The same things were measured in two ways. Each way mixes the same 10 hidden numbers, adds some noise and spreads widely along 7 directions of its own, which tell nothing about the thing.
In the rows, 128 means zero.
Some things both ways: the first way, then the second way.
[132 123 135 126 146 132 169 131  93 130 111 173 133 148 114 112  96 118
 131 156 107]
[160 163 143 173 148 102 148  96 144  52 149 142  76 111 122 166  44 105
 164  75 177  66]

[ 66 143 122  78 132 110  65 107  56  91 176 104 107 106  93 177 170 120
 134 108 179]
[ 97 175 167 135  79 119 123 140 112 119  94 102 136 129 134 120 148 125
 164 112 124 179]

[121 128 144 121 101  85  60 139 147 135 186  80  50  92 120 174 152 131
 131 119 118]
[131  98 156 118  95 142  98  96 130  99 121 130 142 120 178 184 161 172
 169 116 112 156]

[132 166 112 100 131 131 106  95 113  90 118 126 129 165 119 119 123  89
 120 127 150]
[115 161 113  91  88 194  94 126 124 166  92  96 121  90 115 141 104 148
 143 175  79 198]

[183 171 122 130 145 150 210 107 166 151  92  96 129 184 153 104  54 118
  90 167 120]
[ 98 111 137 104  94 144 106 131 115 135 104  97 166 125 158 124 169 157
 127 133  94 162]

[102 126 116 114 130  91 149 134 132 139 149 143 138 144 137 129 105 152
 115 144 166]
[ 91 106  65  88 154 163  95 131 128 193  93 104 150 131 135  86 154 151
  70 178 111 130]

[127  90 128 168  85 153 107 150 101  85 142  94 127 134 126 111 143  95
 107 107 150]
[106 111 147 115  98 119 131 136 127 108 133 173 140 133  86 176 129 164
 127  78 109 108]

[120 148 138 119 171 121 138  85 115 146 118  97  97 155 121 140  98 137
 129 129 136]
[157 134 112 134 199 116 150 116 142 136 142 168 105 129 127 116 101 125
 111 141 171  86]

[162  96 128 174 124 186 163 125 158 106 106 121  93 183 137 104  89  80
 152 107  95]
[129 127 143 151 157 107 175 145 101 124 151 150 158 124 125  63 163 109
  97 112 176  57]

[114 125 143 143 115 110 137 160 107 135 154 107 121 134 140 128 107 148
 122 156 146]
[106 101 122 117  82 129 119 116 126 140  94 124 127 126 113 210 106 208
 112 155  69 187]

[105  70 124 156 144 109 163 173 137 145 134 159 144 127 133 121 132 137
 117 152 128]
[124 143 160 139 106 136 161 104 113 152 139 163 109 109 156 132 126 157
 122 154  81 154]

[124 120 128 149 123 121 155 148  99 130 120 179 153 120 142 137 123 152
 157 140 185]
[198 180 127 128 133 145  82 102 167 104 104  89 122  93 209 132 127  85
 212 151 167 153]

[125 232 122  51 148 104 154 113  96 148 114 128 130 171 104 144  75 130
 108 159 174]
[ 94 147 154  96  87 162  84 103 131 138  71  73 169 113 154 123 169 154
 154 109 113 206]

[112 137 124 115 141  99 148 114  92 124 130 129 145 137 131 119 123 124
  85 166 145]
[119 165 167 135 136 123 175 141 112 103 139 131 118 118 113  96  94 114
 126  84 108  93]

[194 152 102 123 110 174 187 105 122 125  90 157 158 118 140 132 131  82
  83 170 162]
[139 103 101 126 176 113 136 110 136 133 163 164 103 133 111 150  69 116
 135 136 166 116]

[103  76 117 158 162 154 106  88 118  89 123 126  97 151 116 117 137  83
 147 103 107]
[135 189 172 138 105 160 175 158  99 159 146 131 124 131 117  95 141 124
 121 155  76 147]

[134 139 126 138 120 168 139 154  83  89 128 113 135 134 125 159 137  97
 136 131 180]
[100 130 178 156 106  68 135 132 116  94 113 149 145 106 149 122 134 113
 161  86 189 142]

[116 112 122  78 134 112 137  54 118 187 130 127 115 115 118 108 156 160
  97 103  99]
[183 115 115 143 173  60 144 130 168  85 130 168  91 109 146 222  69 164
 138 137 157 123]

[169 120 122 135 127 116 146 115 171 154 130 126 120  90 155 153 138 144
 107 148 143]
[116 186 179 139 100 129 162 141 111 100 112 150  86 144  97 140  63  95
 179 109 107 155]

[135 130 106 155 160 173 178 116 109 129  76 157 145 172 136 105 122 116
 161 121 161]
[143 133 133 121 146 127 118 155 136 155 130 133 162 139 152  98 154  96
 132 147 148 136]

[115 171 130 113 123 105  86 163  88 105 142 123 126 120 118 139 168 121
 161 136 160]
[110 139  66 105 173 174 138 130 119 151 186 133 115 155  79  35  97  38
 116 107 149  21]

[123 166 132  85 159  99 183 176 133 188 111 176 192 168 144 102  96 188
 138 192 166]
[ 93 111  67 124 146 150 115 126 129 186 153 158 112 146  69 127 126 128
  80 150 151 101]

[135 177 107 102  90 114 136 161 108 156 149 114 135  99 134 121 146 156
  99 171 178]
[ 98 159 174 150 112  68 154 125  98  87 129 145  87 120 138 143 142 187
 144 100 126 131]

[133  51 154 173 103 115  88 136 198 140 167  81  48  78 135 149 204 100
 155  61  85]
[130 148 165 105 127 100 135 118 110 126 118 118 154  73 170  89 185 164
 160 133 156 165]

[111 153 107 104 131 131 157 144 128 174 124 143 135 145 130 110 133 161
 148 133 167]
[140  93  94 122 112 151  93 141 128 118 161 156 130 192 116 158 155 112
 150 133 121  76]

[130 146  86  96  80 129 141  96 114 181 146 139  87  92 122 136 167 138
 103 127 154]
[141 161 175 109 115 154 165 162 107 132 119  92 199 180 133  52 150  85
 126 113  70 119]

[125 134 129 148 152 147 122 105  93  62 110 115 152 191 140 119  85 101
 127 138 166]
[119 145  79  89 137 198  94 144 143 222 110  83 183 100 142  60 185 120
  76 185 114 150]

[140 108 110 108  83 132 108  85 116  88 134 174 126 132 114 104 152  42
  78 140 123]
[134  84 122 102 149 169 148 134 120 144 186 136 150 137  94 150 145 164
 101 124 110 102]

[110 142 107 100  93 105  68 156 118 145 161 146  94  95 114 119 185 160
 159 124 128]
[127 129 119 139 138 117 131 134 116 128 168 141 108 139 158 122 164 147
 126 145 117 100]

[122 129 117 132 147 118 186 159  91 126 123 156 185 123 145 137 114 133
  77 207 181]
[101  98 132 129 135 115 110 109 127 154 140 116 155 115 203 113 187 166
 111 145 133 159]

[134 145  96 129 112 134 137 118 115 111 108 153 139 127 122 113 142 110
 130 112 165]
[104 103  99  98 152 125 132 155 127 145 136 159 109 171  96 152 116 145
 121 139 100 129]

Other things, the second way, with their names:
(196): [130 172 192 124  73 138  62 111 160 108  62  32 210  74 207 134 190 169
 142  84 123 209]
(38): [129 167 126 126 122 156 142 106 124 152 126 114 130  93 158  71 121 114
 117 140 102 108]
(33): [102 121 129 125  87 140 130 125 104 113 180 126 125 151 124 126 151 118
 161  95  93 109]
(27): [ 85 121 159 105 129 134 156 160 109 161 150 144 147 163  95 121 132 132
 124 115  96 174]
(233): [124 142 164 138 132 109 129 156 131  92 149 131 118 121 167 145 137 145
 142 100 112 122]
(79): [ 93  56 105 130 128 124  84 129 129 166 158  99 197 133 195 110 200 137
  94 139 145 149]
(217): [162 207 217 148 101 129 120 119 148  86 112  76 175  58 239  82 184 100
 183  72 138 150]
(267): [132 143 128 113  88 176 102  98 152 160  97  95 149 105 142 162 127 149
 135 145  94 195]
(352): [178 168 175 157 104 124 140 111 115 101 131 188  81  98 137 167  70 113
 192 159 149 159]
(282): [ 78 169 126 102 174 112 179 125 115 194 113 143 104  81 121  47 100 155
  72 138 106 142]
(237): [176 116 117 109 141 139 142 112 124 157 179 163 119 102 171 132 174 170
 135 186 103 125]
(410): [ 70  89 106  88  80 140 123 125 109 145  82 116 174 168  72 128 112 133
 117 109  87 137]
(273): [141 128 139 140 127 132 105 123 155 160 119 131 134  95 202 161 160 168
 112 168 113 184]
(50): [114 147 145 161 133 109 129 135 122 118 103 125 143 130 158  82 125  89
 116 115 162  96]
(235): [129 122 138 130 119 114  81  93 136  98 110 137 123  82 183 155 144 161
 165 121 171 133]
(262): [ 99 162 200 153 129  71 193 132 128 143 123 175 102 122 162 140 105 142
 125 113 101 196]
(151): [159 117 107  99 112 161 130 104 113 134 135 146 110 140 122 155 110 144
 162 174  98 135]
(408): [173 117 117 123 131 154 155 140 136 141 183 147 115 158 113 169  63  87
 153 165  93 135]
(214): [101  86 117 103 121  96 110 146 142 119 150 153 130 144  90 215  90 183
 118 101 100 156]
(344): [ 64  72 109 115 129 112 121 152 136 144 157 140 167 168 132 130 173 128
  94  80 113 105]
(242): [155 142 132 114 136 117 152 130 147 162 114 147 109 117 148 180 137 169
 143 183 111 197]
(251): [140 161 142 172 138 117 173 127 131 113 154 147  97 139 149 119  87 120
  96 116  87  64]
(375): [129 141 110 125 137 136  82 112 143  96 104  97 122  86 180 122 130 124
 160 119 160 108]
(332): [155 169 172 158 134  85 112 123 137  73 109 107 117  64 210 130 131 134
 179 115 176 144]
(11): [129 107 111  92 143 156 117 115 113 146 144 124 138 115 125 117 146 173
 114 149 108 114]
(296): [106 156 118 125 131 121 132 134 136 162 105 162 101 100 135 115  99 118
 126 152 124 146]
(394): [104 124  91 114 141  92  93 135 143 135 113 151  68 117 152 182  87 155
 155 165 127 173]
(340): [ 75 118 114 102 129 131  91 154 123 126 120  94 147 158  96 126 122 141
 112 101 120 137]
(208): [163  63  69 111 208 110 153 116 134 181 177 211  83 130 136 166 104 188
  82 215 121 109]
(155): [162  86 113 125 111 160  99 148 143  89 145 126 161 154 127 178 104  83
 163 120 133  97]
(99): [123 105  64 118 141 132 103 136 132 207  99 150 100 128 113 172  85 182
  65 241 103 195]
(279): [ 77 129 112 100 131 119  85 161 134 155  93 100 171 127 131  92 172 125
 113 117 150 153]
(219): [148 123 122 115 128 135 114 110 120 110 141  93 130 128 165 123 116 104
 176 141 134 144]

Some of these things the first way, each followed by its name:
[148  61 111 162 142 134 183 131 153 173 123 146 118 117 146  94  97 168
  94 166  64]  (251)
[114 140 117 116 167 119  95 134  97 134 120 142  92 115  89 155 152 144
 171 109 100]  (262)
[107 141 134 100 168 114 132 101 102 171 118 129  81 163  98 116 102 152
 148 122  73]  (196)
[119  97 143 163 156  90 158 159 115 156 112 163 156 139 149 105 118 175
 133 165 118]  (217)
[163 123 114 173 141 193 156 126 140 119  90 120 115 161 136 122 122  89
 153 122 155]  (352)
[126 178 122 101 127 114  71 109 103 131 140 107  80 125 115 137 154 143
 162 118 125]  (332)
[118 155 107 124 122 103 104 137  83 121 120 159 142 129 127  97 153 144
 135 153 143]  (233)
[130  85 136 191 162  97 168 165 136 133 117 124 187  86 180 132 158 177
 121 166 178]  (394)
[133 144 115 116 119 134 136 106 150 144 118 119  88 154 115  96 138  81
 115 112 104]  (11)
[124  90  99 145 100 148 149 159 107 121 145 174 135 111 136 146 128 140
 137 142 173]  (50)
[ 73  60 136 179 166 109 123 126 117 112 137 117 119 130 130 123 163 108
 133 116 136]  (208)
[147  83 153 180 174 130 133  83 123 104 123  87 119 108 166 156 155 106
 109 162 120]  (408)
[129  51 158 251 144 108 153 190 118  85 133 130 150  90 183 139 141 131
 146 179 162]  (340)
[149 134  98 108 127 156 114  98 164 169 128 125  81 127 128 126 147 148
 158 104 116]  (99)
[168  93 120 141 123  97 163 143 195 185 122 128 134  88 149 111 159 159
  82 142  92]  (282)
[158 104 121 137 107 116 142 117 155 114 139 133 139 124 154 130 110 126
  90 147 136]  (375)
